The rows of a group lie close to one hidden flat surface of 12 dimensions, which may be shifted away from zero. Surfaces can cross.
In the rows, zero is written as 128.
Some rows, each with its group after it:
[110 162 149 146  67 117 119 156 139 140  94 121 114 137 126]
nela
[156 150 160 125  98 124 171 109 124 116  75 109  70 105 108]
mibo
[171 159 128 163  64 110 105 146 125 155 116 124 143 102 139]
zaket
[120 162 146  83 137 141 148 167 117 152  77 124 141 142 139]
rit
[124 124 125 106 162 163 136 171 116 123  87 124 160 156 125]
rit
[152 106 122 134 135 199 154 137 129 148 138  93 178 109 166]
mibo
[140 123 135 105 123 133 142 109 123 149 128 110 106 107 126]
nela
[114 144 145 108  78 124 195 151 117 125  92 115  73  86 146]
zaket
[163 148 119 136 187 132 123 159 124 109 110 117 177 165 133]
rit
[108  71 109 112 166 161 147  96 131 128 128 146 138 147  75]
mibo
[160 131 128 120 109  99 162 181 136 139 130 108  90  89 109]
mibo
[168 179 167 136 109  53  82 129  81 136  92 171 145 111  77]
rit
[151 119 100  89 121 153 196  89  79 162 155  40 168 106 151]
nela
[140 126 138 118  61 142 116 131 100 129  61 143 140 113  81]
zaket
[ 71  75 126 191 136 136 218 105 172  78  51  75 132  74 108]
zaket
[ 69  84  34  91 121 117 152 143  87 130 163  77  99 152 154]
mibo
[150 169 193 107 128  90 136 100 140 114 146 109 119 112 105]
zaket
[125  95 124 102 111 160 186 159 123  91 134 104 113  93 128]
nela
[163 182 120 114 128  73 129 128 128 102 139 103 121 120 168]
rit
[158 171 142 157 117  99 106 162 143 174 120 136 156 130 119]
zaket
[101 124  67 106 136 157 142 127 170 138 101 124 139 178 154]
nela
[132 107 102 199 142 125 122  90 155 157  85 124 132 123 115]
mibo
[115 128  86 136  80 128 126 133 156  83  83 106 120 119 160]
zaket
[116 145 105 155 114 136 138 148 127 137 115 121 120 124 193]
rit
[ 98  58  93 104 112 159 172 150 153 118 124 152 101  85 106]
mibo
[105  79  76 126 138 164 125 165 181 125 123 146 146 123 137]
mibo
[139 109 111 167 154 126 173  96 111 156 121  60 120  70 178]
zaket
[135  99  97 186 122 128 146 152 137 118 124 180 122 103 135]
mibo
[130 129  99 130 143 138 128 192 162 102  82  84 173 151 123]
rit
[144 100 133 128 144 153 153 115  94 142 129 140 114 112 112]
nela
[ 88 107 100 118 134 152 161 107 147 148 143 119 109 145 152]
mibo
[145 126 105 154 136 112  90 146 136 108 175 212 100 133 154]
mibo
[119 112  65  91 149 117 121 152 161  78 128 104 151 159 128]
mibo
[147 111 121 166 114 139 130 146 124 109 127 110 166 110 119]
rit
[119 142 169  86 143 180 151 102  75 116 154 147  91 173 157]
nela
[121 121 137 147  55 161 163 134 138 153  82  90 103  84 141]
nela
[155 141 169 102 150 102 154 106 123  97 149 109 105 112 104]
rit
[ 89 114  71  66 157  91 115 114 100 106 112  94  47 136 154]
rit
[111 140 154 125  89 108  92 139 125 118 152 143  92 115 136]
zaket
[146 154 119 180  68  96 109 131 145 100 136 156 150 132 122]
zaket
[143 164 118 114 134 130 149 123 140 148 136 148 115 151 161]
nela
[105 163 133  60 135 113 155 169 122 149  70 118 123 132 131]
rit
[113 117 115 152 114 146 160 141 103 143 123 149 106 120 151]
nela
[125 150 136 133  94 145 159  84 100 114  89 169  97 143 142]
zaket
[110 133 148 154 143 149 135 150 124 176  58 131  87 143 127]
nela
[133  95  89 112 148 138 145 168 113 106 126 107 146 118 131]
nela
[152 161 141 139 114  94 103 188 160 117  74 183 153 142  74]
zaket
[185 205 135 130  89  90 128 109 153 130 123 124 124 123 168]
zaket
[143 102 115 146 187 142  96 149 143 157  66 142 111 129 104]
nela
[143 107 105 141  68 138 139 205 114  97 143 101 168 118 110]
mibo
[ 92  55 107  73 163 162 136  79 174 121 153 171 112 125  79]
mibo
[128 146  83 167 156  95 124 144 164 120 125 112 175 153 153]
rit
[104 130 120  97 138 139 157 121 128 135 139 108 111 143 143]
nela
[129 135  92 201 133 129 115 145 106 128 109 131 169 169 154]
rit
[133 154 155 123 113 119 135 119 143 132  91 128 132 127 112]
zaket
[133 131 136 159 100 147 125 152 140 125 110 115 151 117 134]
rit

New rows, each followed by its group:
[119 143 123 103 133 128 127 152 129 112 136 135 108 145 152]
nela
[116 106 122 127 152 150 167 135 103 192 154 134  74 125 148]
mibo
[152 179 139 119 104 140 181  96  90 197 139 104  92 110 212]
nela
[138 123 156 107  67  96  87  95 178 107 148 101 129  51 103]
rit
[118 123 157 143 137 115  90 122 131 150 117  90 122 105 114]
nela
[175 127 116 165 139 136  86 157 106 151 159 155 118 114 168]
mibo
[165 157 149  84 171 119 142 154  88 140  90 132 224 143  80]
rit
[140 167 107 182 165 135 142  97 122 177 151 215 156 202 166]
nela
[110  93 113 139 132 146 143 133 144 106 161 161 173 165  82]
mibo
[121 101 117  84 117 132 130 113 137 109 164 108 144 141  83]
mibo
[160 127  94 218 170  82 147 116 108 115 146  86  80 122 170]
rit
[125 101 100 140 128 154 160 142 132  90 154 105  90 104 188]
rit
[141 108 149 111 111 177  49  88 134 170 130  98 126 137 107]
mibo
[ 88 127 116 148 102 126 150  70 194 147 104 106 111 139 116]
mibo
[160 118 155 113 136 203 124 115 146  72 137 143 133 136 147]
nela
[130 109  87 120 150 165 112 183 159 132  88 107 209 123 145]
rit
[115 126 153  89 149 174 112  55  91 140 146 140 108 179 125]
nela
[162 105  98 185 118 130 115 187 148 155 167 129 177  92 142]
mibo
[152  94 104  77 151 120 139  89 122 202  81 117  83  94  64]
nela
[112 100 118 161  96 122 161 108 100 174 116 136 153 132  58]
nela
[ 84 138  92 147 112 120 135  88 115 114 139  90 142 182 154]
rit
[166 158 157 154  55 117 129 186 121  89 100 147 144 120  94]
zaket
[144 139 104 153  57 132 192 107  37 160 130 175 108 129 140]
zaket
[158 154 164 141  83 111 145 103 128 118 118 101 146 100 106]
zaket
[157 141  93 105 131 141  99 140 107 126 106 195 118 171 134]
nela
[138 100 163 115 118 196 187 152 177 165 145 150 131  69 135]
mibo
[112 105 150 114 101 106 130 133  70 131 150 147 103  99  83]
zaket
[115 170 150 108  98  77 125 127 115 160  98 161 125 104 120]
rit
[132 111 121  89 145 167 142 137 101 146 106  99 134 102 157]
rit
[118 142 111 172  90 121 142 191 162 167 118 112 101 128 153]
mibo
[131 163 153 124  83  71 202  90 150 134 130 103 122  85 102]
zaket
[165 127 101 105 152  99 102  15 113 100 100 155 148 122  93]
zaket
[142 136 140  99 129 154 123 145 165 111 120 103 156 117 139]
rit
[118 112 157 143  95 130  97 201 126  99 101 121 103  85 120]
zaket
[143 188 116 109  96 138  82 159 145  88 107 121 209 220 123]
nela
[181 162 138 142 121 121 118 144 141 153 100 144 116 110 148]
nela
[132 130 126 104 141 103 112 127 116 153 111  99 136 138  90]
nela
[174 169 189 167 153 127 159 154 137 147  52 156 138 116 102]
zaket
[106 146 140  93 131 111 140 126  88 182 143 147 107 148 112]
zaket
[107  74  84 154 236 109 124 142 120 130 114 170 158 160  72]
rit
[136 120 180 127 141 146  71 142  99 111 108 101 114 118 109]
nela
[141 136 100 155 128 109 132 165 118 107  94 158  79 141 144]
mibo
[104  76 112 149  96 174 100 153 148 175 143 149 117 106 122]
mibo
[144 112 134 117 131 160 134 158 105 113 162 168 123 141 121]
mibo
[ 96  77  95 123 143 135 197 122 127 124 123 159  85 113 109]
mibo
[152  68 116 163 122 146  87 124  74 157 111 125 123 117  63]
mibo
[100  78 112  89 136 149 159 174 132 162 145 175  43 105 115]
mibo
[ 83 142 153 115 123 136 128  56 147 141  59 171  81 131 129]
zaket
[139 130 116 130 159 155 111 151  85 100 106 141 154 175 140]
rit
[134 123 181 113 100 173 126 149  89 174 106 121  69 150  77]
mibo
[145 111 118 189 101 134 146 133 127 141 105 112 148 110 105]
mibo
[181 117  83 100 202 108 140 113 154 165 155 110 102  70 183]
nela
[161 181 123 122 135 157 143  94 162 176 112 109 151 162 182]
nela
